There are 4 ways to turn a row about zero (a turn may also mirror it). The second row of each pair is the first, turned, with some noise.
Known pairs, each followed by its turn:
[-2.55 -1.18 -1.22  3.47  3.85]
[ 0.69  1.80 -3.16 -2.32  4.22] | k71

[-4.81  4.25 -4.65  3.26  4.00]
[-4.01  2.06  0.21 -1.19  8.76] | k71

[ 3.82 -0.26 -1.43  4.53 -1.81]
[-3.90  2.89 -0.59 -2.92  1.86] | k422

[-4.73 -0.27  2.21  4.74 -2.62]
[-2.09 -0.37 -5.83  2.80 -3.51] | k42

[ 0.64  0.82  2.88  4.62 -2.36]
[-1.23  0.22 -4.07  3.00  1.54] | k42

[-4.13  4.38  4.83 -4.45 -2.60]
[-7.79  2.80 -0.42 -2.82 -2.71] | k42

[ 0.91 -3.10 -0.27 -0.49 -2.09]
[ 0.73  1.40 -3.57 -0.29  2.14] | k904

[0.85 1.96 0.72 0.51 0.74]
[-0.97 -0.95  0.72 -0.06 -1.78] | k904

[-1.60  4.17 -0.52  0.00 -2.73]
[ 1.60 -2.99 -2.72 -3.52 -0.53] | k422

[ 3.78  0.81 -0.02 -2.06  0.03]
[ 1.71  1.26  3.53  0.88 -1.80] | k71

[ 4.49 -1.01  3.27 -4.23  2.61]
[ 2.85  3.93  2.13 -1.08 -5.04] | k71

[-2.63 -2.64 -1.62 -0.11 -2.99]
[ 3.10  2.08 -1.71 -0.80 -3.25] | k42

[-4.10  0.00  2.07  4.76 -1.00]
[-2.92 -0.13 -4.08  0.74 -4.62] | k422

[ 3.06  3.37 -0.05  0.65  0.08]
[ 0.09  0.18 -1.75 -2.24  3.53] | k422

[-2.95  1.28  0.54 -1.53 -3.29]
[ 3.37  1.58 -1.19  0.19 -3.31] | k904

[ 0.02  0.94 -0.88 -1.97  2.42]
[ 1.12 -2.30  0.97  1.62  1.38] | k422

[ 4.75 -2.45  3.44 -3.62  2.75]
[-2.49 -5.89 -4.56 -1.09  1.41] | k904

[ 2.36 -0.94 -4.50 -4.39 -1.40]
[ 3.85  2.31  2.79 -3.40  1.96] | k42

[-0.21  3.41 -4.09 -4.26  0.76]
[-0.08 -1.17  2.35 -6.38  1.30] | k42

[-0.95 -4.31 -4.01 -1.84  1.15]
[-1.66 -1.31  5.84  1.57 -1.52] | k422

[ 1.07 -1.69  1.38 -2.02  0.16]
[ 0.29 -1.40 -2.23 -0.75  1.06] | k904

[-1.79  3.89 -2.38  0.29  1.15]
[ 0.84 -0.18  3.97  1.54 -2.15] | k904

[-4.43 -2.72  1.81  0.48 -2.99]
[-2.07 -4.05 -4.12 -0.76 -1.52] | k71

[ 4.44 -2.90  0.70 -4.47  1.12]
[ 4.66  0.49  2.58 -2.25 -4.19] | k71

New pairs, each followed by its turn:
[-2.14 -3.75  1.77  3.76  0.79]
[ 0.90  0.05 -5.64 -0.25  0.71] | k71

[-4.50 -4.31  4.28  1.82  3.61]
[-0.48  1.76 -7.74 -3.46 -1.44] | k71

[ 3.20  3.39  4.27 -3.08  2.83]
[-5.48  0.25  4.46  0.67  4.30] | k42

[-4.05  3.54  0.79 -0.37  4.15]
[-5.12  3.42 -0.85 -2.56  2.01] | k71

[ 3.98  0.63 -2.96 -0.02 -3.14]
[ 3.31 -1.97  3.85  3.34  0.68] | k71

[-1.64 -3.54  4.60  3.64  3.02]
[-2.29  3.45 -2.49  5.17 -2.40] | k422

[ 2.60 -2.66 -2.51 -0.70  0.16]
[-1.11  0.82  3.71 -0.59  1.56] | k422

[ 1.35  3.73 -3.90  3.86  0.40]
[ 0.95 -4.62 -3.16 -1.07  3.69] | k42

[-4.38 -4.56 -3.56 -1.64 -3.55]
[ 0.10 -1.05  5.41 -1.60 -6.32] | k422

[ 3.82  2.51  2.87 -0.95 -2.03]
[-3.55 -0.73 -2.79  0.04 -3.75] | k904

[-0.67 -1.03  0.90 -4.22 -1.07]
[ 3.98  0.23  2.28  0.53 -1.77] | k422

[ 3.99  2.52 -4.39 -1.39 -0.43]
[1.38 0.16 6.28 1.23 2.16] | k71

[ 1.83  4.59  3.00  3.52 -0.64]
[-3.86 -1.07 -3.76  1.50  3.76] | k42

[ 4.01 -1.91  2.08 -4.71 -1.52]
[-0.03 -2.29 -6.52  1.12 -0.27] | k904

[-2.73 -1.51 -0.34  2.30  0.98]
[-0.19 -0.52 -3.59 -0.38  2.13] | k71

[-0.28  2.87 -3.17  1.79 -0.43]
[-2.69 -2.90 -0.80 -2.81  1.60] | k422

[-1.15  4.00 -0.26 -0.91 -1.14]
[-2.18 -0.48 -1.06 -4.06  0.53] | k42

[-0.18  3.26  1.58  2.23 -4.28]
[-0.18  0.71 -3.25 -4.04 -1.24] | k422

